The rows come from 4 hidden closed curves, with some noise, and rows from the same curve form a group. Each curve winds through 8 dimensions. The rows are also pushed far along 5 directions, which tell nothing about the answers.
Known rows, each followed by its group:
[-28   9   4  11  -1 -59   0  -1 -46 -27  40   5  50 -17 -45  42   1 -21
  11]	N
[ -7 -57 -44  -1  52 -30   5 -45   5  16   9  31  -2  21   8  15 -15 -25
  25]	U
[ -1 -22  -6 -19   0  35  18  -2 -20   9 -26  -1  -6  16  26  -7 -17  18
   8]	J
[  6 -38 -27 -24  26 -29 -22 -34 -11 -16 -13  32  26  20   4  14   7  25
  18]	G
[ 22  -8  34  12 -36  35  -3  44 -53 -29  18 -40  33   3 -13   3  -1 -11
  -7]	J
[-26  13   8  28  -3 -38 -22  47   5 -34   7 -28  11 -14  -3  -4  27  21
 -11]	U
[-24 -18 -14 -28  13 -13   3  -5  -2 -28 -20 -12  34   1  46   4  19  24
  29]	U
[-11 -51 -19 -37  35  41  37 -28   9  -5 -31  -4 -19  20  38   6  -1  32
  41]	U
[ 21  21  19  18 -35 -26 -14 -14  -2  32  33  20  30   2 -55  34 -16 -52
 -29]	U
[ 10  14 -15  18  -2 -38 -25   7   3  -1  29  21  10  17 -31  -4   2 -25
  -7]	J
[-32  11   5  22   5  16   4  61 -13 -18   1 -40   0   3  23 -38   4   9
   7]	U
[-14 -44 -33   4 -15 -17 -17 -30  68   2  -2  27   8  27   3  -1  16  31
  16]	U
[ 32  29  33  -6 -14   0   8  31 -69  -3  22  -3  16 -30 -13   8 -10 -48
 -25]	J
[-32  14  -5  18 -22 -30 -33  34  36 -25   1 -23 -19   9  -7 -52  18  46
  -5]	G
[-35  62  39  34 -43   4  17  49   0  11  11 -34  -6 -22 -13 -10  -5 -15
 -14]	J
[ 18  -6 -28 -17  32 -42   6 -56   9  16  23  50  -6 -16   6   3  -2 -42
  15]	J
[-30  48  30 -13 -19 -16   5  29 -34 -25   7 -12  37 -12 -14  -8  21   5
  24]	J
[  2  12  13  15  -1 -16 -14   2 -34  -7  37 -31  30 -23 -39  20 -26 -51
 -20]	U
[ 21  43   1 -32  19 -28  -6 -12 -13  18 -14  28 -35  -1   2 -32  -3  -1
  -8]	J
[  2   2  38   2  -8  29  21  13 -40  -5  -8 -18  -1   1 -15  18   4  11
   3]	G
[ 19 -61 -50 -26  30  -8  -3 -53  15  -8  -8  43 -16  17  40 -20   4  17
  32]	J
[-31 -33 -32  31  -3 -53 -40  -1  49 -31  31   3  13  10 -36  -1  10  20
  -1]	U
[ 18  19   1  21 -16 -36  -3 -14 -17  40  40  30   5  -1 -31  14 -31 -73
 -22]	G
[  1  -6  16  27 -20  25  25 -26  11  37   9   0 -23 -23 -17  31 -29 -26
 -19]	N
[ 45   6  22 -36  -4  22  11 -30  20  61 -31  26 -53   2  -7 -13 -24 -17
 -39]	G
[ 15 -37 -12  14  24 -19 -10 -14 -21   5  18  14  14  17 -21  14 -11 -31
   2]	N
[ 20   5  -3 -12  25  -7  13  -9  -3  -2  11  37   2 -15 -12   6  12 -20
   5]	N
[  0 -21   9  14  -5 -26   7  11  -7 -11  27  18  -8 -13 -26   4  15  -4
  -1]	N
[  1  55  12   4   5  16  -7  20 -46 -26  -6 -19  43 -32  36  -2  13 -10
   6]	J
[ 11  46  23  -4 -31 -51 -21 -29  21  36  13  28   8 -34 -53  22 -17 -37
 -47]	U
[-21 -10   5  22 -19  12  -7  18  26  -4   6 -25 -16  19  -9 -37   4  12
  16]	G
[ -3 -29  37  22 -34  78  16  66 -11 -23   1 -50  29  28 -14  10  10  16
   5]	N
[-47 -37 -13  21  16  54   1  41   3 -61  -6 -47  31  34   6  -1  24  57
  47]	N
[ 23  36  29 -13  16  50  27 -12 -28  51 -44  25 -27  -5   9  11 -18  -6
 -16]	U
[  1   8 -27  10  18  -7   3 -50  35  38  -6  42 -28 -23  14   2 -14 -11
  -9]	G
[  4   1  -8  12  24  -3   9 -18  -5  40  -2  17 -19   4   3  -2 -22 -37
  -4]	U
[-30  53  15  26 -10   8 -21  73  27 -43  -8 -25  -8 -21  12 -62  53  55
   2]	J
[ -6  -2   2 -21   5 -62   3 -49  -4   6  31  22   8  -5 -50  34 -15 -28
  12]	U
[ -3  21 -21 -17   3 -37 -24  16 -20 -37  10  -8  54  26   2  11  17   7
  12]	J
[-15 -28  -8  24 -39 -11  11  51  31 -17  20 -24 -16  33 -10  -3  10  28
  -2]	G
[-36  31  -2  19 -34 -56 -25  24  38 -22  16 -37  -7   7 -21  -5   8  29
 -12]	N
[ 17  26  14 -28  19  22  -3   1 -39  29 -30  27  26   2   4  -5 -15 -26
 -15]	N
[  7  -6  19  14   1  54  14   1  11  29 -35  -8 -44 -19   3   7 -22  19
 -38]	G
[  9 -42 -16 -15  50  17  17 -48 -19  10  -4  19 -11   8   4   9 -15 -22
  32]	J
[  4 -18  12  14   2  15   8  -2   7   3  -5  19 -24 -10  -9 -10  13  13
   1]	N
[  1  40  19 -22 -26 -67  -8  -4 -23 -17  15  31  27 -21 -12   1  32   4
   7]	N
[  9  40  24 -27   5  31  -1   4 -48   7 -33   0  -8 -39  24 -27 -11   4
 -21]	G
[  2 -50 -33 -24  17  34  -5 -19  15 -32 -36 -14   7  14  70  -5  11  54
  25]	J
[  9 -25   4 -11  -5  53  25  -6 -23  28 -26   4 -13  10  18   4 -29  -3
  -9]	J
[ -4  31  -7 -18  24  -4 -27 -26  -9  16 -32  14  12 -29  30 -21 -11  -4
 -15]	U
[  2  -1   5  20  -1  23  18   7   9   0  15 -25  -2  15  -9  29  -4 -12
   7]	G
[ -2  41  28   8 -32 -27  -4  34 -19   4  28  -5  -5 -30 -26 -29  -6 -33
 -23]	G
[-16 -43 -28  -1 -23 -80  -6 -15  64   4  27  26 -16  12 -16  -2   7   5
  -1]	N
[ 22 -22 -17  -4  28 -23   3 -43  -9  14   2  29  -3   8 -11  55 -13 -12
  -3]	G
[ 13  71 -12 -26  35   1 -13 -24 -22  14 -33  24 -16 -38  36 -30  -7  -4
 -14]	N
[ 22  29  18 -28 -18  17  -9  25 -12  -2 -33   4  17  -7  21 -16  13  22
 -20]	N
[  5   0 -15  19 -25 -87  -7  17  29   0  57   5 -27  29 -42  -4  10 -16
  -5]	G
[-21 -21  22  41 -23 -30  10  14   8  -8  34 -14 -13   9 -53  30   7   5
   6]	G
[ 18 -18  21  28 -15  53  15  41 -22   3  18 -18  37   9 -24  34 -13 -38
 -18]	N
[ 34  17  25 -11 -14  54  11  37 -33   6  -2  -9  14 -10   4  -6  -7 -28
 -19]	U
[ 31 -10 -10 -25  28  74  13 -11 -52  14 -25   3  13  -6  50 -14 -27 -28
   6]	G
[-32 -31 -16 -15  39  19   9   4  -7 -31 -20   9   0   9  15 -25  19  40
  40]	N
[ 16  60  42   3 -35 -48 -21  36 -23  -5  25 -15   5  -3 -61   0   5 -17
 -32]	J
[-12  38   1   0 -26 -16  -9  60   8 -36  17 -10   1 -11   1 -53  33  19
   3]	U

New rows, each followed by its group:
[  8 -29   2  40 -18  23  26   3  20  49  21   7 -26 -10 -17  28 -35 -48
 -37]	J
[-14  71  17  -6  -9 -64 -28  32 -22 -40  27 -37  18 -16 -32 -11  13  -3
  -6]	G
[ 21   1 -14  -5  28   5   5 -31 -26   7   0  -4 -10 -16  12  20 -28 -30
 -11]	N
[-36 -56 -55 -16  48 -38   0 -43  32 -24   4  12 -20  14  13 -18   4  28
  48]	U
[-10  98  30 -27   8 -25  -4  10 -39 -14 -12  -5   0 -41  21 -37  19   3
  12]	J
[  0  75   5  -8  -8 -26  -2  38 -34 -28  -1 -21 -10  -9  23 -23  18  13
  -4]	G
[ 37 -24  -8 -19  12  61   8  -7 -49  -5 -14  -4  15  13  39  -5 -13 -15
  13]	J
[-20  13  10  55  -7  -8  -9  36  46  -7  22  -7 -30 -10 -46  -6  15  14
 -21]	N
[-32 -31  -2 -13 -23  33  -5  24  -4 -59   0 -49  43  12   6  -1  11  43
  32]	U
[ 34  14  29 -12   1  57   7  -3  15  47 -41  34 -15  -2  -8  -7  -3  -4
 -30]	N
[-16 -18   3 -20  18   5  10 -10 -36 -36   3  -9  35 -25   3  22   4   4
  22]	G
[ 17  13 -11 -26  36  -7  -5 -23 -53  -1  -6  55  48  -2  13   2  10 -25
  26]	N
[  7   7   4   9 -25 -76 -28  19  13  -2  39   4  26  19 -46  15   8 -23
 -21]	N
[  8 -39  17  20 -35  21   2  44  24   2  10 -26   3  21 -23  15  -2   0
 -28]	N
[-14   9  17  14 -49  23   6  34  13 -26   2 -47   0  -2  15  -3  14  31
   3]	N
[ -8   9  13  25 -25  32 -11  21  -7  21 -14 -29  -3  16  10 -23 -16   2
 -12]	N
[-10 -62 -31 -22  33   1   1 -39   1 -19 -13  11  -9   0  15   6  -4  28
  20]	G
[  4  40  -7  -6  13 -50 -20 -21  13  15  10  28  11 -31 -39  29 -13 -26
 -39]	U
[  0  50 -16 -24   8 -14 -13  18 -57 -28   3   8  37 -11  41 -40  10  -9
  20]	G
[ -9 -43 -26 -26  18 -22   0 -23  -5 -20   7  19   3  -3  13 -16   1   7
  25]	G
[-26 -12  15  29 -21  55  23  82  18 -46  15 -43  -4   7  -1 -34  35  33
  24]	N
[-14 -14  15  31 -12  32  10  27   8  -5  -6 -35 -29  -7  -7  10  -7  27
 -19]	G
[ 30  -8   2 -31  31  -6  -7 -31 -53  -4  10 -14  28   1 -21  37 -30 -49
  -2]	G
[  7 -58  -9   1   2  60   6  -5 -37 -12  -9 -44  24  48  10  26 -27   3
  20]	J
[ 23 -87 -22  -1  39  55  16 -26   1  -7 -15  -4 -14   9  14  26 -15   9
   5]	N
[  5   9   6  20 -18 -54 -30  12   2   4  36   6   5   0 -48  -9  -3 -30
 -22]	G
[-28 -12  -9  34 -15   9   0  39  59 -13  17  -8  13   9 -15  -7  22  10
   3]	J
[ -2 -22   0  -9  19  46   3 -41  -9  21 -20  -3   1  -3   5   4 -29 -11
   8]	G
[ 38  -9   2 -20  19  57   8   6 -22  12 -19   0   7  10  20  -3 -13 -25
  -8]	N
[  2  57  29   9 -16  26   5  63 -31 -27  12 -13  24 -11  -3 -24  26  -5
  13]	N
[  2   0  10  -3  17   3  25  13 -69 -23  17 -16  35  27 -18  45   2 -18
  31]	U
[-24  45  19  33 -28 -91 -10  -2  44   6  40  -3 -24 -11 -69  32  10  -6
 -21]	G
[-30 -11 -10 -34   0   5  -7  20 -17 -81 -11 -26  30   7  15 -12  38  77
  46]	U
[  2   0  17  41  13 -18  20  -3 -35   8  58   0  12 -27 -71  62 -28 -72
 -17]	N
[  0 -55 -34 -23  26  20  23 -37  18   1 -19   7 -13   1  27  29 -17  17
   7]	G
[-10  -4   6  -8  -4  49  22  -7 -31 -10 -14 -12  24 -14  31  17  -5  13
  20]	N
[  9   3   9 -18 -21  10  -3  24 -25 -29 -12 -35   3  -9  31 -12  10  27
  -1]	N
[ 32  -3  12  22  21  17   3 -17   6  63 -19  26 -29 -17   0  21 -24 -37
 -49]	U
[-18 -30 -20 -20  12  16   2 -20 -13  -3 -10 -10  31  39  19   0 -13  -1
  39]	N
[ 38 -17  -5 -18  27  15  25 -37 -56  15   9  43  34  -9  10  43 -14 -58
  12]	G
[ -8  19   2 -39  23  33  26  -5   2  12 -44  12 -28  -5  27 -19  -6  26
   9]	U
[  1  26  25 -20 -14   7  -5  27 -52 -20 -13 -16  13  14   8 -33  14  22
  18]	G
[-25 -26   0  26   5 -22  10  26 -13 -48  34 -50  33  18 -26  55   9  -2
  22]	U
[ 14  29 -13 -17  17  -2   2 -44 -21  20   0  21   3   9   3   2 -15 -25
  22]	U
[-11  32 -11  26  -6 -13  -5  22  52  -7   9  14 -18 -27   7 -27  28  11
  -8]	G
[ -6 -28   9  11 -27   6   6  42   8 -40  10 -21  17  -6  -9  10  23  31
   0]	N
[ -4  15  29  16 -51   7  -9  69  25  -9  -1 -30   0   3 -12 -21  16  24
 -30]	N
[ 17  -2  12   1 -22   9  11 -19  22  48  -9  11 -59 -15  14 -29 -17 -12
 -23]	N
[ 16 -24  -6  -5   6 -72   0  -4  -2 -21  46  18   3  21 -38  26  22 -18
  18]	G
[-15  13   0  -5  30  45   5  31 -49 -20  -8 -10  51   5  -1   8  -5 -10
  19]	N
[-20 -19 -12   9  10  -1  -6  11  25  12  -3   4  -8  21  -7 -23  -7   1
   1]	N
[ 14   0 -45 -33  45 -68 -22 -52  25 -21   8  44  21  -6  21   8  28   1
  23]	J
[ 19  29   4   2 -11  22   2  -3  -3  38   3  18   8   2  -9  -7 -19 -41
 -18]	U
[-13  40   6 -26  -3 -49  10  18 -35 -39  23  24  31 -29   4 -13  35   2
  30]	N
[ -7   0  52  18 -41  51  17  64 -29  -6   4 -33  14 -19 -22  -9  -3  -9
 -17]	G
[ 10 -20 -10 -11  24  32   1 -30  30  31 -34  26  -6   2 -11  29 -19   8
 -23]	N
[ 24   4  21  13 -16  54  18  42 -37   4   3 -33   6  31   1   5  -6 -17
   0]	G
[ 13  11   3 -47  23 -41   0 -47 -70  -7   3   9  18   3  -9  29 -15 -18
  18]	G
[-29  32 -22 -24  21  10 -17   7  34   4 -55  16 -29   4  54 -80  18  57
  13]	N
[-24  27 -15 -47  21 -15  -6  -7 -18 -48 -13   2  20 -23  44 -40  26  31
  46]	G
[-52  46   6  20 -45 -20  -3  53  32 -31  10 -60 -21  12   0 -31  15  45
   8]	G
[ 23   2  -9 -34  11  30   4 -49 -57  25 -26  10  36  -1  42  29 -37 -32
   3]	N
[-36  10  -7  26 -31  -3   1  44  63 -22  -5 -14 -33 -28  16 -31  27  55
 -15]	N
[ -5  59  -5  19 -22 -60 -19  27   6  -8  38   2   6  -3  -5 -34  18 -21
   0]	N
[ -2  34  18 -22  -7   2   1 -23   3   7 -26  -7 -19 -20   3   1  -4  27
  -9]	N
[  1  41  41  -3 -28 -25  -6  35 -53 -12  24   0  39 -27 -36   1   4 -33
 -14]	G
[ -3   7  38  25 -10  47  13  57 -47 -35  13 -54  19   5 -12   0  16   0
  20]	G
[ 31   5  29 -10  14 -19  18 -18 -34   9  21   0 -16 -16 -38  41 -14 -38
 -15]	G
[ -1 -21 -21  -7  25 -19 -16   1 -35 -27   6   7  24  16  18 -15  10   3
  25]	N
[ -6  21  19 -16   3  50  37  -7  33  41 -47   2 -63 -15  26 -19 -10  24
 -11]	U
